There are 4 ways to turn a row about zero (a turn may also mirror it). The second row of each pair is the first, turned, with some noise. The first 36 pairs use one turn. New pairs use 2 turns, one after the other, and a turn may come again.
Known pairs, each followed by its turns in order:
[-21  10  11  21  -1   2   5  11]
[ -6 -24  -1   2  21  -9  -6 -10]
(3)

[ 20 -11  -8 -10   2   8  -8 -14]
[  5  16   9  -5 -19   1   2  15]
(3)

[  4 -12 -11  -7  19 -14   6  18]
[  4  19  -3  -9   4 -15 -10  17]
(0)

[19 11 17 18  9 -8 -3 14]
[  5  -4   0 -14 -23  -4 -16  19]
(2)

[ 5 14  3  4 -5 -5 18 12]
[ -3  -9   5   3   2  13  -1 -23]
(3)

[ 15 -17 -15  11  -5  10 -19  -7]
[-16  24  12   0  -6   5  10 -18]
(0)

[ -9  -5  10  16 -10   2 -16  -9]
[ -7 -22 -11   4   8  -9  -4  12]
(1)

[  5 -11  -4  20  -8  18  15  -9]
[-28  -6  11 -12 -10   4  -5 -11]
(0)

[  5   5 -12  -8 -20  15 -10 -18]
[14 -2 -7 17 26  9 -5 -3]
(1)

[ -7   3 -16   4  18 -13  -1  16]
[ 2 11  0 -9  9 -9  7 27]
(0)

[  3  21 -16   1 -18 -17  12   3]
[  1  15  -8 -17   6  27  -2  11]
(1)

[ 17 -17 -20 -15   2   2  -8 -10]
[ 25  10 -10  23  -2   0  -3  -5]
(1)

[  2 -19 -13  14  21  14  11   9]
[-27  15  -5 -18   3  -5  -7   9]
(0)

[ 18 -15  13  20  10 -20 -13  -8]
[-14  -7 -18  11 -24 -10 -19   9]
(1)

[ 13  19  16  11 -12 -17 -13 -10]
[ 13  19  -9  -9  -4 -12  -8  24]
(2)

[ -9  -7  21   7   1 -11  11   8]
[-10  -6   8  -2 -15  -9  14  14]
(2)

[ -8  -6  14 -16   1   1   6 -11]
[-8 -7  8 15 -2  6 15 -5]
(1)

[  9  19   0   6   0 -12   3  10]
[ -7   1  -1 -12   0  -1 -15  17]
(2)

[  8 -15   5   6 -16  -3 -18  -7]
[ 17  16   2 -13  -7  -8  10  -8]
(2)

[  3  15  -6   5  14  20   0 -12]
[ 13 -15 -11  13   9   3 -16  -2]
(2)

[ 12  -7   2   2  -6  12 -13  16]
[ -3  18  -4   2 -21   9   1  -2]
(0)

[ 15  11 -21  13  -4   1   8  -7]
[  2   4   9 -13 -14  -3 -12 -19]
(3)

[ 12  14  17  11  -8   5 -14   1]
[22  5  1 -9 -8  2 -6 17]
(2)

[ 10   6   6  -1 -11 -17  13   6]
[ -1  -2  -2  -3   4  24   0 -14]
(3)

[ 11   7  -1  -4   6 -18 -14  -8]
[  9   9   5  20  11 -10   6  -1]
(0)

[-13  -2   8   2 -13 -11 -17  12]
[ 13  -9 -17  -1  19   3  -4  11]
(3)

[  5  20   4  18  -6  -5  16 -10]
[-15 -14   7 -15  -4   6  -7 -19]
(3)

[-21 -20   8  -3  11   8   8  -9]
[  1 -21   6   3 -11  -7  19 -16]
(1)

[-11   2  17   0 -21  -7 -18  20]
[ 21   4   7   7 -13  27  -1   8]
(0)

[-17  -1  11 -13 -19  -2   9 -18]
[-1 14  9 17 16 -8 21 10]
(2)

[-17  15   3  19  -3   1  11  10]
[ -9 -19   1   0  15  -8  -5 -21]
(3)

[ -8 -16   0  19  -5   7  -4 -15]
[  3 -25 -16   0   4  -7  -1  -6]
(1)

[  1   5  16  -6  12  10 -19 -19]
[ 22   5 -20  17  -8   5   4   5]
(2)

[  9  16   9  -6 -11  -4 -20 -10]
[ -8   1   3  17  13   8 -12  17]
(1)

[-1 -5  9 -9  6 -6 17 16]
[-8  5  5 16 14 13  9 -7]
(3)

[ -6 -19  16   9 -12  -7  19   1]
[ -2  -9  14  -7  -3   8 -30   2]
(0)

New pairs, each followed by its turns in order:
[-12  -3 -13  12 -14  -7  -8 -12]
[-20  -6  12   8  -6  -1   7 -17]
(0) (1)

[-8 19 20  3  3  5 19 14]
[ -8 -13  23   5  -1   9  23  -2]
(1) (1)

[ -3  19  16  14  -2  19  18 -16]
[  8 -27  14  20  -8  -6   8  -7]
(1) (1)

[ 10 -21 -20   7  13 -13 -10   4]
[ -8  -1 -13   2   0   9  -5  32]
(0) (2)

[  5   1 -19  15  10  -2  19 -17]
[ -6   8 -27  -9  -9 -14  13  -8]
(2) (2)

[-14 -17  -3  20   4  18  13  15]
[-23  27  -5  16   3 -11   3 -10]
(1) (2)

[ -9 -18  -9 -16  20  10 -20   4]
[ -1  13  10 -13 -19 -24 -13  14]
(1) (2)

[ 12  17 -18  15   0  19   9 -15]
[-15  -6  -9  22   6  18  15  15]
(3) (1)

[ 15  10  20  -2  -7  13  16 -12]
[-9  2 12 -4 18  2 25  7]
(3) (3)

[-11  -8 -16   7  -5   7  -5  -9]
[ 4 19 11  1 -8  6 -8  4]
(1) (3)

[ 11  19  -7   9  16 -16  19  -9]
[ -8  -2  -8 -14 -29  -7  10  17]
(0) (1)

[  7  -2  15  14  -3  -6   2 -15]
[ 13   6 -16 -10  -2  14  -6  -3]
(3) (0)

[-18  -9   3 -16  20  -4  -1 -16]
[ -2 -20   4  -5  20 -23  -2  -6]
(2) (2)

[  7   4 -18   7   9  -9  12   8]
[  0 -18   0   6  12   9 -14   8]
(3) (1)

[-15  10   3   5   0  -8 -11  17]
[ -2  14   4   0  -6  -8 -21   6]
(3) (3)

[ -8  17  12 -14   6  -4  15  21]
[-10 -20  -5   4   7   5  26  -6]
(1) (3)

[ -4  -1  17  -7  -4 -10  -5  11]
[  0   9  -7   4   9 -12 -16   1]
(0) (1)

[-14  -2 -13  14   8   8  12  15]
[ -2   2 -24   0  -6 -17   4   8]
(3) (2)

[ -9  -1 -20  -4 -16 -17 -18  -2]
[  6 -11 -17  -8  13 -22  12   3]
(2) (0)

[ -6  14 -15 -17  14  -2 -17  18]
[  2  11   8  -3 -22  10 -12  24]
(1) (2)

[ -4  14  -6  12 -18  20 -16  18]
[ -4 -23  -2 -18 -28   1  -6 -10]
(0) (0)

[ -7 -13  15   3  -2   9   3  -5]
[  0  -1  14   1  -6 -15  -4   6]
(2) (2)

[ -4  19  10 -20  -1   2   7  18]
[ 12 -23  11  -3  -3  18   7   4]
(2) (2)

[ -7 -18  12 -14 -16   9  -9  11]
[-23 -17   1  -3  -4 -18  -5   5]
(1) (2)

[ 12 -14  14  13   7   9  10  11]
[-22 -11  12   2  -5 -13  -3   0]
(3) (1)

[13  6 21  3 -7  7  6  1]
[ 1 -8 -3 -6 22  9  9  5]
(1) (0)

[  8  -9 -13  -1   4  -8   3   7]
[ -3  -1 -17  -7  -2  -6   9   7]
(2) (3)

[-13 -18  17 -11 -10 -17  13 -20]
[ -2 -31  15   2   2  -4  -7  23]
(2) (0)

[-11  13  -5  -8  10   6   7  14]
[  1   3   7   8  13 -19   1   9]
(2) (3)

[-14   8  21   0 -21 -17  10 -19]
[-21  24  -3  10   5  13 -22 -16]
(0) (0)

[  5   7  -3  15   4  20  -4 -14]
[  9  10 -19   1 -12  -3   6 -16]
(1) (2)

[-17 -20   0  -5  -3   7   0  -7]
[ -8  -2  11   2  -7 -20  -3 -10]
(1) (2)

[ -7  11 -11   9  -2   5 -16 -20]
[  4   3  -3  15  -7 -25  -8  -4]
(1) (1)

[-12 -12  17   0 -19 -10  18  -3]
[-15 -17  -5  26  -3  14   0  -3]
(3) (2)

[ -3  18 -17  -1  -6   3   5  20]
[-4 20 25  9 -1  4 -2 -3]
(1) (1)

[ -4 -18  -5  10 -11   4  12  13]
[-17  -2  -1  -5  10  12  16  14]
(2) (3)

[  5  -5 -11   3   3   3 -13 -14]
[ -6 -17  -5   1  14  -5   0   3]
(0) (0)

[  2   3  19  -2 -16  12  19 -10]
[ 10 -26  10  -7  -5   3   3 -16]
(1) (1)

[-13 -17   1  -4  -8   7 -21 -16]
[-20  15  17  -3   0  -5 -17  11]
(1) (0)

[ 2  8 -6 10 12 -9 19 10]
[  7   3 -13  12  19   7  -5  -2]
(0) (3)

[  6  17   8   7  21   8 -17 -17]
[ 24  14   5  -4 -12  -4 -23  -6]
(2) (3)

[ 17  -6 -15   8  21  20  20  -9]
[ 21  26 -16  13  11 -13  -7  -4]
(1) (2)

[  1  -6  12 -17  20  -7  -3   0]
[ -6 -12  14 -11  -9  10  13  -4]
(2) (0)

[ 10  17 -18  -6   2  -8 -20 -14]
[ 21 -15  15  12  -9  -2 -15  11]
(1) (3)

[-16  -1   7  17 -11   0 -17  14]
[  0  15 -13  21  12  10  -3  -4]
(1) (3)

[-18  -9 -14  13  12 -12  13 -11]
[-13  -1 -10  28   2   2   8  13]
(0) (3)

